All rows are made from the same 12 directions, up to rounding. Whole rows:
In the rows, 100 means zero.
82; 98; 122; 103; 76; 101; 93; 107; 80; 126; 102; 99; 108; 76; 149; 94; 121; 107; 109; 87; 113; 112; 94
107; 98; 107; 97; 100; 121; 105; 112; 105; 56; 116; 94; 65; 120; 66; 90; 98; 92; 98; 88; 77; 108; 116
118; 57; 102; 85; 90; 111; 88; 116; 128; 101; 103; 78; 107; 112; 74; 81; 105; 86; 97; 88; 80; 95; 130
100; 114; 97; 94; 95; 82; 120; 108; 121; 117; 105; 95; 119; 72; 100; 71; 85; 105; 56; 111; 117; 124; 65
112; 88; 96; 93; 105; 107; 82; 100; 85; 111; 87; 84; 127; 59; 133; 81; 125; 97; 94; 103; 111; 92; 96
121; 75; 108; 84; 90; 107; 82; 129; 123; 109; 108; 77; 110; 87; 90; 47; 111; 78; 83; 87; 106; 107; 106
91; 92; 96; 92; 89; 115; 98; 98; 89; 78; 100; 112; 89; 99; 129; 116; 111; 104; 102; 106; 90; 86; 77
115; 112; 77; 102; 124; 92; 107; 80; 92; 112; 80; 111; 116; 111; 89; 124; 91; 102; 111; 116; 100; 83; 107
86; 91; 77; 110; 90; 127; 85; 102; 108; 119; 78; 102; 124; 106; 108; 94; 101; 84; 127; 101; 130; 102; 106
83; 94; 118; 106; 95; 116; 74; 98; 86; 95; 92; 95; 98; 114; 108; 115; 125; 94; 141; 93; 101; 89; 116
79; 90; 86; 95; 76; 113; 119; 116; 105; 127; 102; 111; 106; 103; 114; 99; 88; 96; 95; 101; 105; 109; 83
83; 94; 92; 96; 119; 114; 97; 95; 100; 95; 99; 71; 87; 80; 99; 107; 87; 101; 94; 96; 90; 103; 116
90; 110; 84; 75; 98; 124; 122; 119; 86; 133; 93; 97; 103; 81; 124; 91; 95; 88; 90; 104; 100; 109; 75
64; 126; 114; 113; 110; 95; 125; 108; 94; 109; 112; 83; 91; 94; 67; 101; 82; 106; 92; 100; 101; 129; 106
104; 102; 102; 112; 93; 107; 99; 79; 117; 61; 103; 94; 82; 90; 113; 98; 90; 118; 88; 85; 99; 124; 114
93; 74; 84; 97; 83; 116; 89; 98; 146; 116; 88; 87; 114; 111; 96; 92; 80; 91; 105; 92; 111; 112; 117

Rows cut short, each followed by the rest of it:
90; 106; 104; 108; 91; 101; 115; 98; 79; 106; 86; 112; 133; 108; 91; 118; 124; 107; 116; 120; 100 | 94; 90
113; 89; 94; 100; 91; 118; 113; 113; 85; 64; 115; 111; 77; 104; 96; 92; 107; 100; 89; 93; 79 | 98; 102
130; 106; 106; 113; 91; 85; 106; 94; 106; 79; 106; 118; 104; 108; 89; 86; 105; 109; 91; 97; 103 | 108; 103
95; 98; 79; 128; 107; 95; 98; 75; 115; 89; 92; 105; 103; 110; 86; 118; 76; 111; 108; 100; 112 | 103; 124
83; 106; 128; 91; 107; 92; 77; 85; 109; 95; 97; 80; 91; 100; 109; 119; 107; 105; 113; 99; 95 | 97; 100
110; 103; 116; 108; 94; 116; 78; 95; 84; 87; 94; 103; 90; 110; 117; 100; 124; 96; 134; 82; 103 | 100; 125
119; 119; 110; 109; 94; 106; 113; 91; 83; 122; 88; 100; 111; 93; 116; 92; 109; 110; 115; 78; 104 | 129; 136
67; 90; 108; 110; 82; 95; 84; 93; 132; 116; 110; 96; 78; 107; 122; 108; 70; 105; 108; 78; 115 | 117; 110
107; 121; 87; 93; 104; 118; 124; 105; 92; 103; 83; 112; 115; 123; 72; 104; 105; 90; 112; 116; 96 | 102; 93
113; 87; 102; 75; 110; 109; 93; 126; 87; 119; 107; 95; 84; 118; 88; 95; 107; 76; 113; 92; 79 | 78; 112
102; 123; 119; 120; 79; 101; 95; 77; 106; 86; 81; 101; 131; 82; 124; 88; 123; 119; 106; 99; 128 | 133; 96
103; 110; 84; 104; 108; 95; 94; 74; 114; 79; 90; 109; 97; 97; 116; 115; 86; 110; 94; 110; 109 | 96; 84
111; 115; 112; 112; 94; 87; 124; 125; 82; 101; 132; 118; 68; 108; 82; 78; 89; 100; 87; 80; 95 | 118; 109
71; 101; 109; 103; 81; 134; 103; 130; 78; 106; 98; 102; 106; 116; 87; 92; 125; 81; 130; 101; 106 | 104; 95
97; 118; 99; 89; 92; 111; 109; 81; 119; 126; 73; 96; 119; 103; 120; 111; 92; 106; 112; 98; 108 | 124; 103
100; 100; 120; 87; 83; 78; 115; 127; 92; 133; 126; 125; 77; 130; 99; 104; 93; 94; 103; 90; 85 | 93; 89
104; 95; 84; 113; 93; 106; 126; 100; 77; 114; 93; 104; 127; 74; 110; 94; 106; 113; 88; 103; 102 | 111; 108
105; 75; 108; 96; 112; 75; 79; 91; 112; 110; 107; 88; 93; 105; 97; 116; 93; 104; 102; 94; 85 | 79; 123
62; 124; 96; 92; 102; 113; 99; 100; 109; 111; 99; 102; 73; 106; 119; 115; 74; 93; 109; 100; 114 | 110; 74
93; 112; 109; 113; 122; 98; 97; 104; 88; 63; 107; 91; 92; 108; 50; 99; 110; 95; 104; 113; 95 | 92; 103
112; 122; 88; 91; 129; 98; 109; 82; 84; 118; 87; 104; 89; 107; 106; 128; 85; 103; 114; 99; 89 | 92; 116
120; 87; 83; 112; 97; 96; 99; 103; 76; 110; 109; 126; 86; 100; 127; 101; 95; 101; 106; 84; 101 | 86; 116
92; 76; 74; 82; 99; 126; 113; 100; 119; 90; 87; 88; 112; 109; 79; 115; 92; 96; 92; 116; 77 | 91; 98
82; 116; 87; 90; 115; 105; 87; 86; 118; 90; 81; 96; 110; 103; 98; 115; 94; 93; 103; 127; 115 | 88; 64
97; 108; 134; 97; 85; 124; 78; 95; 89; 88; 86; 88; 105; 102; 122; 99; 140; 99; 135; 87; 101 | 111; 113
86; 114; 96; 103; 125; 77; 89; 75; 128; 126; 91; 78; 103; 87; 100; 111; 66; 106; 95; 101; 117 | 110; 109
83; 85; 103; 89; 93; 90; 79; 120; 120; 123; 112; 91; 100; 86; 114; 78; 93; 85; 86; 100; 119 | 95; 72
95; 71; 125; 76; 100; 72; 81; 101; 114; 123; 111; 91; 89; 120; 102; 126; 101; 100; 108; 96; 72 | 70; 106
98; 103; 112; 80; 101; 92; 120; 113; 105; 102; 103; 87; 118; 93; 74; 93; 110; 100; 75; 119; 84 | 102; 76
75; 73; 95; 92; 118; 103; 85; 103; 104; 86; 115; 85; 62; 116; 83; 129; 81; 93; 106; 98; 73 | 71; 112
137; 74; 79; 94; 90; 98; 107; 83; 126; 109; 94; 96; 110; 80; 129; 89; 82; 115; 73; 83; 92 | 114; 126
109; 71; 96; 93; 94; 100; 71; 116; 107; 130; 94; 97; 125; 103; 104; 82; 116; 78; 115; 101; 115 | 78; 102
90; 88; 88; 106; 82; 135; 119; 114; 81; 103; 91; 105; 114; 109; 93; 102; 114; 96; 117; 99; 93 | 106; 115
100; 118; 140; 86; 107; 83; 88; 79; 126; 96; 95; 79; 93; 120; 84; 119; 102; 109; 113; 95; 85 | 111; 114
124; 105; 99; 98; 88; 98; 110; 70; 105; 104; 78; 105; 128; 86; 134; 108; 110; 123; 96; 99; 99 | 115; 107
115; 116; 121; 76; 76; 126; 105; 77; 112; 105; 63; 97; 126; 118; 125; 117; 128; 109; 130; 97; 88 | 121; 109
97; 120; 81; 120; 109; 97; 129; 102; 79; 93; 111; 117; 85; 90; 93; 98; 79; 108; 84; 100; 106 | 112; 97
71; 116; 110; 112; 92; 89; 109; 82; 106; 104; 99; 109; 93; 115; 105; 131; 85; 117; 112; 101; 104 | 112; 97
121; 106; 80; 90; 140; 93; 99; 117; 95; 84; 111; 90; 89; 88; 61; 75; 90; 80; 71; 116; 97 | 80; 84
123; 103; 126; 94; 84; 59; 102; 109; 102; 108; 124; 122; 93; 100; 115; 86; 105; 109; 77; 96; 99 | 97; 75
93; 116; 102; 112; 104; 109; 89; 67; 106; 87; 84; 99; 90; 108; 118; 125; 92; 112; 126; 89; 106 | 112; 123
67; 127; 114; 101; 102; 126; 113; 89; 97; 70; 88; 86; 94; 111; 80; 123; 107; 107; 116; 110; 91 | 119; 97
123; 97; 105; 81; 89; 98; 95; 121; 112; 107; 103; 113; 104; 122; 90; 79; 111; 81; 100; 103; 100 | 91; 81
110; 113; 102; 101; 93; 103; 102; 119; 107; 72; 121; 120; 66; 122; 83; 79; 90; 87; 92; 93; 104 | 105; 83
99; 92; 106; 97; 94; 91; 78; 101; 113; 107; 116; 102; 70; 96; 133; 93; 84; 97; 97; 79; 108 | 100; 100
111; 132; 102; 97; 100; 100; 113; 81; 110; 123; 77; 106; 117; 115; 102; 109; 94; 105; 116; 99; 109 | 122; 109
123; 92; 109; 109; 93; 106; 104; 95; 96; 84; 101; 100; 96; 110; 90; 98; 110; 108; 109; 82; 84 | 109; 140
132; 110; 70; 71; 125; 119; 94; 96; 101; 124; 83; 96; 86; 91; 130; 93; 81; 82; 101; 89; 100 | 95; 108
71; 98; 94; 124; 104; 99; 111; 100; 95; 106; 111; 86; 93; 80; 94; 100; 79; 110; 90; 91; 107 | 119; 119
95; 115; 90; 101; 123; 115; 101; 110; 72; 101; 95; 92; 99; 89; 89; 93; 107; 86; 107; 107; 105 | 93; 98
91; 84; 90; 127; 114; 70; 83; 101; 103; 92; 121; 106; 90; 95; 84; 98; 82; 101; 88; 103; 115 | 80; 101
114; 94; 87; 71; 118; 117; 114; 103; 122; 67; 94; 68; 105; 86; 65; 87; 98; 95; 62; 119; 72 | 101; 89
130; 93; 89; 96; 112; 92; 113; 106; 96; 113; 99; 96; 116; 96; 77; 86; 100; 97; 87; 102; 90 | 96; 118
86; 124; 79; 126; 99; 130; 94; 93; 107; 85; 78; 108; 115; 111; 87; 91; 97; 88; 125; 108; 140 | 117; 98
136; 115; 103; 94; 104; 84; 99; 97; 111; 101; 97; 117; 103; 124; 84; 91; 100; 94; 103; 102; 102 | 96; 99
98; 100; 107; 115; 101; 72; 105; 90; 77; 130; 90; 106; 142; 84; 109; 113; 119; 116; 105; 114; 110 | 90; 100
71; 97; 122; 111; 90; 83; 120; 113; 82; 118; 113; 98; 113; 99; 82; 110; 109; 112; 98; 107; 92 | 104; 98
90; 70; 95; 82; 97; 97; 79; 116; 119; 125; 107; 90; 98; 99; 109; 94; 92; 83; 96; 99; 101 | 81; 89
89; 111; 106; 121; 77; 90; 112; 87; 97; 97; 103; 131; 95; 119; 115; 121; 94; 118; 113; 95; 108 | 111; 97
109; 71; 78; 99; 118; 81; 87; 108; 90; 142; 109; 103; 95; 97; 109; 104; 83; 89; 102; 93; 99 | 68; 119
138; 103; 74; 116; 102; 111; 121; 101; 95; 60; 96; 125; 108; 124; 55; 89; 104; 97; 96; 110; 94 | 96; 111
112; 91; 90; 93; 93; 86; 131; 110; 104; 102; 117; 119; 89; 117; 82; 107; 82; 106; 77; 103; 77 | 96; 94
95; 67; 112; 107; 61; 88; 102; 106; 103; 106; 114; 110; 113; 83; 134; 93; 113; 117; 83; 92; 100 | 104; 92
79; 91; 119; 97; 95; 91; 78; 92; 129; 77; 103; 72; 109; 72; 107; 90; 107; 108; 77; 110; 109 | 106; 75
107; 97; 88; 121; 100; 104; 107; 98; 81; 79; 102; 103; 110; 77; 101; 88; 109; 109; 88; 102; 107 | 104; 104
112; 97; 85; 99; 90; 103; 88; 102; 115; 98; 98; 129; 92; 133; 104; 102; 92; 86; 115; 101; 111 | 86; 88
110; 83; 117; 91; 99; 78; 107; 101; 101; 104; 101; 79; 134; 74; 90; 92; 122; 114; 73; 113; 84 | 97; 97
97; 73; 93; 111; 86; 94; 115; 100; 81; 108; 90; 111; 147; 103; 87; 119; 127; 112; 105; 123; 90 | 79; 101
78; 89; 57; 115; 100; 127; 102; 109; 98; 97; 95; 114; 99; 107; 96; 102; 81; 85; 108; 109; 119 | 90; 90
115; 97; 103; 125; 93; 78; 73; 109; 110; 104; 115; 125; 90; 121; 95; 77; 94; 87; 114; 86; 132 | 93; 107
129; 100; 70; 119; 115; 90; 134; 91; 71; 105; 96; 117; 119; 92; 83; 107; 95; 115; 88; 108; 90 | 94; 123
63; 66; 107; 126; 75; 97; 97; 113; 105; 103; 113; 98; 113; 108; 81; 104; 104; 104; 108; 99; 106 | 99; 111
106; 97; 72; 102; 106; 99; 107; 94; 106; 118; 83; 108; 129; 102; 92; 105; 92; 97; 99; 117; 111 | 91; 94
108; 105; 95; 113; 113; 81; 106; 86; 89; 87; 106; 98; 102; 65; 113; 96; 96; 118; 73; 104; 104 | 103; 95
96; 134; 107; 113; 109; 83; 96; 87; 115; 111; 94; 95; 109; 88; 99; 86; 87; 104; 96; 101; 133 | 125; 93
100; 106; 105; 77; 111; 107; 113; 117; 53; 133; 96; 100; 103; 93; 116; 113; 122; 93; 113; 105; 79 | 80; 94
90; 95; 121; 112; 106; 94; 86; 112; 95; 93; 117; 76; 92; 80; 87; 76; 107; 98; 93; 87; 105 | 110; 116
98; 71; 109; 111; 80; 104; 102; 117; 78; 59; 124; 114; 86; 103; 96; 99; 124; 106; 93; 99; 80 | 84; 96
99; 110; 119; 112; 111; 58; 89; 101; 92; 153; 101; 103; 121; 108; 88; 103; 102; 98; 118; 101; 119 | 91; 111
101; 105; 105; 76; 105; 98; 121; 110; 105; 104; 94; 86; 125; 96; 71; 97; 111; 98; 80; 125; 83 | 99; 75
